The first 7 rows are patterns. Each new row is the sum of 2 different patterns, raised or lowered, with some noise. Before adding, each is slid sideways (what falls off one end comes back at the other) and multiplied by a number that may be negative. Names go in the order of the patterns.
In the rows, 128 means zero.
Some rows, each with the names of its patterns after it:
[130 110 108 134 116 135 126 121 117 129 121 128 124 148 125 125 148 136
 151 122 127 184 184  86 101 137 103 130  99 105 107 158 151 160 122 124
 113 140 136 132 127 134] : tofiv
[121 149 138 114 127 137 120 162 122 129 132 122 158 126 129 114 142 137
 117 145 137 170 123 135 130 138 127 124 120 131 131 140 130 183 139 174
  95 184 141 159 134 125] : Bukir
[ 93  74 121 108  72 146 132 110 120 131 126 143 152 145 168 117 147 108
 137 184 135 141 142 117 151 128 134 144 124 106 152 111  99 137 153  98
  72  93  85 114 127 139] : Miba
[134 120 125 128 123 148 151 119 131 121  85 126 127 151 122 133 136 156
 125 165 125 126 123 105 146 131 136 134 103 165 120 122 113 162 118 122
 131 122 127 138 132 119] : fel
[172 176 136 142  96  72  92 140  78 124 150 128 133 138 136 129 104 110
 127 100 131 139 182  96 127 126 141 178 120 121 129 147 132 140 102 127
  93 134 152 176 113 125] : nozud
[115 133 140 127 106 135 130 124 159 136 114 118 137 115 111 135 141 107
  84 127 144 124 137 121 119 117 102  90 127 184 138 111 154 127 158 125
 129 128 170 127  82 110] : Dak
[115 137 139 167 139 123 130 133 121 166  84 134 125 158 104 133 151 105
 126 137 135 138 137 127 131 184 132  98 125 141 127 128 127 139 102 113
 104 132 122  85 162 100] : gem

New rows, each followed by the names of its patterns:
[151 150 110 158 173 155 160 175 150 167 146 175 172 185 153 168 193 134
 160 170 153 133 123 129 165 157 107 116 162 213 148 178 131 201 171 156
 153 136 122 156 153 163] : tofiv gem
[151 158 140 139 150 123 162 145 163 149 105 134 150 142 163 171 154 151
 128 160 161 128 141 172 121 138 166 185 191 166 162 148 144 188 159 161
 169 199 119 160 163 156] : Miba fel
[140 116 123 106 143 122 131 110 101 117  98  88  76 156 142  98 165 110
 136 126 162  91  91  98 117 121 138 110 103 122 118 115 117 132 151 131
 122 118 116  94 128 117] : tofiv fel
[ 90 124 105 112  82  88  65 105  91 104  87  92 113 122  83  98 104  75
  95 107 114  93  99 109 122  98 127  92  83  92  85  98  94  86 101  77
  86  54 121 103 121 105] : tofiv fel
[ 84 110 111 110 115 106  95  97 111  77 108  87 121  80  89  80 110 108
 114 119 103 116  94 105 108  90  92 104  87 111  96 115 116 108  97  99
 109 112  80  91 110 109] : Bukir fel
[186 146 169 164 132 156 124 133 168 153 176 153 120 185 150 150 123 162
 146 136 176 152 184 155 176 118 193 162 129 152 173 145 158 157 139 147
 148 166 191 167 146 157] : Bukir gem
[155 216 179 206 184 225 151 159 164 181 167 153 151 144 137 153 164 148
 179 147 136 153 151 143 177 153 151 168 158 196 172 143 169 189 154 137
 178 205 185 203 171 201] : Bukir Miba
[155 160 171 132 158 164 133 157 173 209 136 160 182 175 209 179 167 187
 176 166 226 191 128 108 177 165 210 126 146 189 236 191 206 132 115 120
 189 125 167 184 170 172] : tofiv nozud
[166 156 178 146 171 135 122 191 169 150 172 168 150 152 118 121 136 222
 188 176 174 159 214 187 168 165 180 122  87 151 113 161 189 157 139 177
 164 157 176 156 145 133] : nozud Dak
[161 133 110 112 141 154 197 212 219 131 210 133 142 206 156 152 160 140
 190 165 159 186 140 115 131 160 123 160 162  85 102 126 101 118 142 148
 135  95 167 130  76 125] : Miba nozud
[175 159 145 157 148 177 182 171 190 150 172 131 157 206 158 170 169 140
 170 157 159 168 151 153 179 140 142 168 192 129 108 158 147 117 141 174
 110 112 135 130 101 186] : tofiv Miba
[134 128 151 148 119 137 138 123 144 141 135 139 113 117 123 129 145 159
 129 119 116 141  82  85 139 156  98 152 136 159 171 131 106 111 100 158
 100 152 132 137  96 138] : tofiv fel
[118 107 147 118  83 108 153 129 101 136 125 157 109 145 131 145 119 123
 142 100 142 144 113 163  99 152  94 165 126 151 101 147 110 138 112 125
 111 109 127 149 108 121] : Bukir gem
[129 127 159 133 158 156 142 141 169 182 144 128 150  95 142 114 184 125
 175 120  93 140 165 108 140 132 150 139 156  85 149 184 161 166 116 139
 147 177 129 139 159 109] : Bukir Dak
[123 101  83 150 105  95 103 102  99 118 112  55 110 129 107 100 107 123
 126  93 135 115 102 106 114 162  75 138 124 115  98  96  92 115 105  93
 124  76 150 109  98 102] : fel gem
[ 52  92 119 117 107  68 111  86 113  96 103 125  83  93 110 105  90 133
  87  97  85 132 118 102 101  88  93 108 110 118 124 129  94  85  97  92
  77 108  73 105  96 109] : Dak gem
[223 170 205 170 170 170 182 164 163 155 156 162 209 146 137 149 138 184
 164 175 136 150 173 145 151 185 205 151 166 168 179 175 174 169 187 163
 190 155 216 204 211 146] : Bukir Miba
[111 122  80  51  83 108 128 150 109 129 116 150 117 133 141 174 158  69
 120  91 137 183 127 114 142 116 142 152 134 125 107 113 126  91 102 142
 122  55  73 106  80 120] : Miba Dak
[107  85  98  90  90 104  94  98  96 120  92  79  90  98  92 109  93 100
  98  92  92  94  89 103 155  54  75 109  85 118  84  78  80 117 107 134
  69  99  83 123  89 103] : tofiv gem
[134 165 172 151 181 173 144 187 156 153 189 125 189 154 180 128 178 185
 132 171 173 197 160 172 160 169 190 158 130 156 172 168 158 203 173 184
 122 188 172 179 131 176] : Bukir gem
[174 153 181 148 142 145 149 148 146 163 176 156 153 159 127 143 125 186
 148 157 150 144 158 179 147 141 146 132 180 153 176 155 122 153 156 147
 121 146 140 145 171 179] : fel nozud
[111 110 106  61  99  83  94 102 132 101  98 103 117 101  70  84 102  71
 121 104 139  77  92 116 105 137  82  99 104 106 111 116 109  95  75 102
 125 132  81  90 132 139] : Bukir nozud
[107 127 120 153 141 149 129 161 161 137 176 154 135 156 139 142 134 162
 145 137 116 142 169 143 152 144 147 143 130 115 149 201 148 124 178 154
 178 166 153 152 177 154] : fel Dak
[126 145 118 117 128 136 127 139 147 123  72 121 135 149 133 135  87 170
 131 109 127 158 125 150 126  97 117 137 105 147 119  96 117 128 152 109
 133 123 135 111 125 171] : Bukir Dak
[148 122 119 107 147 144 120 137 154 140 142 173 148 144 152 166 158 130
 162 142 139 143 152 161 150 146 153 140 136 136 123 135 196 144 121 166
 155 151 116 132 123 171] : Miba Dak
[134 173 164 168 180 168 164 124 168 161 141 170 129 158 131 166 125 161
 191 177 175 167 152 159 165 157 123 157 107 180 134 159 136 167 172 160
 140 171 202 162 143 172] : Bukir Dak
[120 115 114 104  97 103  93 121 130 119 110  92 107 112 100  91 109 103
 109 110 131 135 120 105 102 157 175  59  94 124  99  93  96  98  95 143
 140 132 104 111  94 132] : tofiv fel
[138 107 124 167 148 156 125 128 134 127 134 146 117 110 141 110  80 134
 146  79  78  73  94 108  67  79 138 107 110 131  74 163 148 128  87 103
  93 142 151 154 146 106] : tofiv Miba
[170 171 133 118 115 128 136 136  88 113  95 115 165 145 107 117 143 179
 125 130  83  88  95 116  93 117 168 115 125 128 128 117  95  95 117  99
 130 128 204 102 150  92] : Bukir nozud
[123 124 120 115 111 128 103 134 127 145 137  87 118 154 157 109  95 134
 105 121 109 130 101 159 161 144 110 148 155 158 154 141 126 122 153 148
 115 146 158 123 121 136] : tofiv Miba
[138 148 155 159 129 164 130 148 161 170 173 215 159 200 122 201 189 161
 160 145 159 158 165 154 136 157 153 187 149 153 160 148 204 146 137 134
 175 159 143 167 168 181] : Bukir gem
[137 163 166 171 173 185 156 167 226 174 151 156 173 198 201 139 159 149
 139 144 151 147 116 209 156 174 174 171 188 184 170 169 168 161 201 115
 157 170 182 152 166 180] : tofiv gem
[191 171 121 204 135 165 153 196 118 123 122 144 145 172 140 130 151 140
 139 148 156 186 163 148 144 143 107 155 147 176 140 155 133 179 148 163
 138 127 146 132 115 101] : tofiv fel
[ 34  85 132  91 138  85 108 103 114  65 141 125 132 119 128  82 115 144
  86 104 117  81 106 128 120 102 165 129  84  92 140 148 111  95 122  78
 105 100 123 130 119 136] : Dak gem
[ 60 102 106 126 137 130  82 159 108  99  95 121  99  92 122 124 114 106
 121  96 104  77  99 109 127 102  72 116 110 107  92 123 114 139 102 133
 128  76  96 124 106  79] : nozud gem
[167 160 154 161 165 125 181 184 230 144 165 191 197 165 161 132 127 134
 179 125 205 181 202 130 216 175 185 149 141 155 158 173 156 192 148 150
 191 157 193 156 143 187] : Bukir nozud
[164 162 159 149 174 165 150 149 147 170 161 153 146 165 153 149 162 159
 173 159 156 172 168 168 154 159 195 207 139 138 165 138 139 139 141 154
 174 177 183 167 153 167] : tofiv fel
[115 120  99  88 135 154  66  89 143 110 105 122 123 139 141 138  72 123
 125  93 150  52 142 123 101  61  76 149 132 122 103 104  80 174 102 118
  91 107 101 101 143 103] : Dak gem
[106 109 109  87  99  74 131 143 108  79  98 117 130  82  90  66  76  90
 125  60  92 108 107 106 108 104 100  84  73  89  80  90 113 132  73  90
  97 104 137  92 104  97] : tofiv nozud
[117 141 129 138 154  99 142 126 104 137 111 147 131 147 127 143 139 139
 122  96 133 113 142 124 138 140 120 155 125 121 120 112 118  93 158  84
 121 118 134 132 142 110] : Bukir fel
[120 132 131 156 140 119 126 113 146 128 140 147 127 152 131 122 118 157
 131 128 135 125 134 125 137 128 123 120 115 130 129 109 112 153 146 120
 117 130 150 159 142 115] : tofiv fel
[172 180 227 157 146 156 157 158 125 119 148 146 176 191 183 114 210 148
 155 149 113 146 144 148 185 160 160 182 145 146 125 169 170 178 142  89
 188 205 182 172 165 146] : Miba nozud
[131 117 131 164 118 122 138 121 133 137 157 126 139 141 139 152 119 147
 200 170  97 105 106 109 132 132 108 122 165 185 164 161 130 118 140 119
 152 136 149 141  95 147] : tofiv fel
[114  99 105 117 114  58 131 148  89  71  75  73 102  98 100 124 106 123
  39  86  89  84  89  48 116  92  88  46  84 138 109 102  52  75 118 116
  77  95  97  64  78 123] : Dak gem
[148 137 113 128 126 157 124 172 115 106 141 134 138 134 131 149 149 121
 145 175 118 157 142 145 124 173 189 175 184 166 149 135 167 195 115 155
 162 154 104 151 132 137] : Bukir Miba
[201 207 147 190 147 151 198 164 166 166 147 186 169 162 182 155 140 153
 162 140 164 173 115 117 139 124 138 159 163 147 115 174 141 110 154 173
 149 128 135 154 166 191] : Miba nozud
[157 100 177 149 124 106 187 170 162 169 142 135 139 164 169 152 148 174
 130 133 171 162 128 142 121  82 123 110 162 120 158 144 120 125 160 125
 147 115 116 147 129 149] : Miba fel
[150 137 112 145 152 154 127 173 153 164 165 164 164 165 104 151 116 189
 124 124 128 148 176 157 142 160 159 159 156 169 128 170 152 153 189 130
 147 152 175 144 147 171] : Bukir gem
[148 134 169 189 143 105 127 137 153 161 117 130 180 158 141 181 163 139
 139 179 152 149 155 167 165  92 171 177 144 151 120 136 149 129 113 158
 179 191 132 180 130 194] : Dak gem
[148 146 148 137 156 143 151 127 157 140 124 167 140 138 160 151 170 141
 140 152 135 137 154 129 152 108 123 164 170 153 151 148 174 165 166 126
 131 124 183 154 143 136] : tofiv gem
[112 100 101 116  90  91 115 122 120 103  96  97 101  74 105 113 144  95
  68  98 132  81 127  82  98  95  82  91 104 126 115  89 124  84  93  99
 120  94  98  86  91 114] : fel Dak
[174 150 106 142 141 144 163  88 151 115 160  73 147 155 111 125 145 147
 154 143 134 127 189  91 100  91 177  85 122 109 141 112 127  94 132 145
  97 166 119  93 154 148] : Bukir gem
[ 95 138  98  76 112 100 110 111  84 114 104 103 144 130  99 106 138 102
  88 114 154 112 144 124 114 121 129 147 109 125 176  68 117 131 126  87
 120 108  96 102  85 113] : Miba fel
[185 168 137 169 201 168 138 166 170 189 167 188 176 201 168 120 151 181
 142 165 118 164 165 144 115 143 210 185 128 104 184 189 175 172 156 188
 156 177 149 155 125 182] : tofiv Dak
[108 125 110  80  66 135 110 112  87  69 113 121  99  87 111  92 124  82
 138  96  89  60 121 118  75  67  99  89 132 125 132  73 169  87  80  88
 100 102 104  94 120 131] : Bukir nozud
[139 145 155 136 128 143 142 161 126  95 102 122 141 104 104 148 111 160
 178 160 147 144 148 126 149 105 136 135 134 160 153 132 160 142 125  99
 167 133 138 113  78 153] : fel nozud
[115 158 149 172 152 138 110 156 192 115  86 134 143 167 178 166 144 152
 132 110 148 136  97 167 119 147 160 153 194 152 134 107 168 135 175  98
 111 147 174 121 135 162] : nozud gem
[204 151 152 129 179 158 141 155 160 142 193 207 205 162 221 191 174 167
 116 145 169 146 187 158 166 190 161 121 114 232 182 180 146 110 175 188
 159 144 167 129 183 179] : nozud Dak
[133 162  96 194 108 123 146 193 216 196 149 159 152 163 203 123 162 161
 187 121 144 185 125 162 166 160 157 170 151 158 202 181 133 153 187 166
 179 148 167 191 199  95] : tofiv gem
[139 182 181 192 154 167 146 172 168 159 161 169 156 179 138 158 159 138
 164 136 161 152 110 109 193 186 153 200 154 187 174 184 126 132 127 163
 159 179 144 175 162 181] : tofiv Bukir
[169 169 144 152 173 161 136 147 138 150 167 154 152 128 161 149 170 146
 171 162 144 167 135 177 149 160 192 204 126 139 165 137 147 132 102 132
 151 197 147 145 134 141] : tofiv Bukir
[128 111 174  68 168 154 147 138 133 134 145 123 107 129 117 129 162 168
 102 139 124 159 165 125 115 147 153 126 151 113 165 102 138 149 177 117
 125 160 166 135 150 109] : Bukir nozud
[111 114  72 127  89 108 110  93 108 129  93 123 148 101  87 144 148 128
 161 121 117 138 149 166  98 130 160  85  84 132  87 114 115 102 105  79
  68 116  85 150  70  59] : Miba fel
[143 142 158 106 115 139 146 127 125 130 137 165 172 158 141 151 151 138
 142 145 124 145 148 164 149 144 165 134 139  99 162 141 146 135 122 149
 148 147 133 137 137 129] : Bukir nozud
[161 170 142 146 161 112 138 148 158 139 136 184 130 132 174 189 172 152
 153 145 155 156 185 146 185 152 129 134 165 147 140 130 159 156 153 126
 153 186 194 165 133 142] : Dak gem
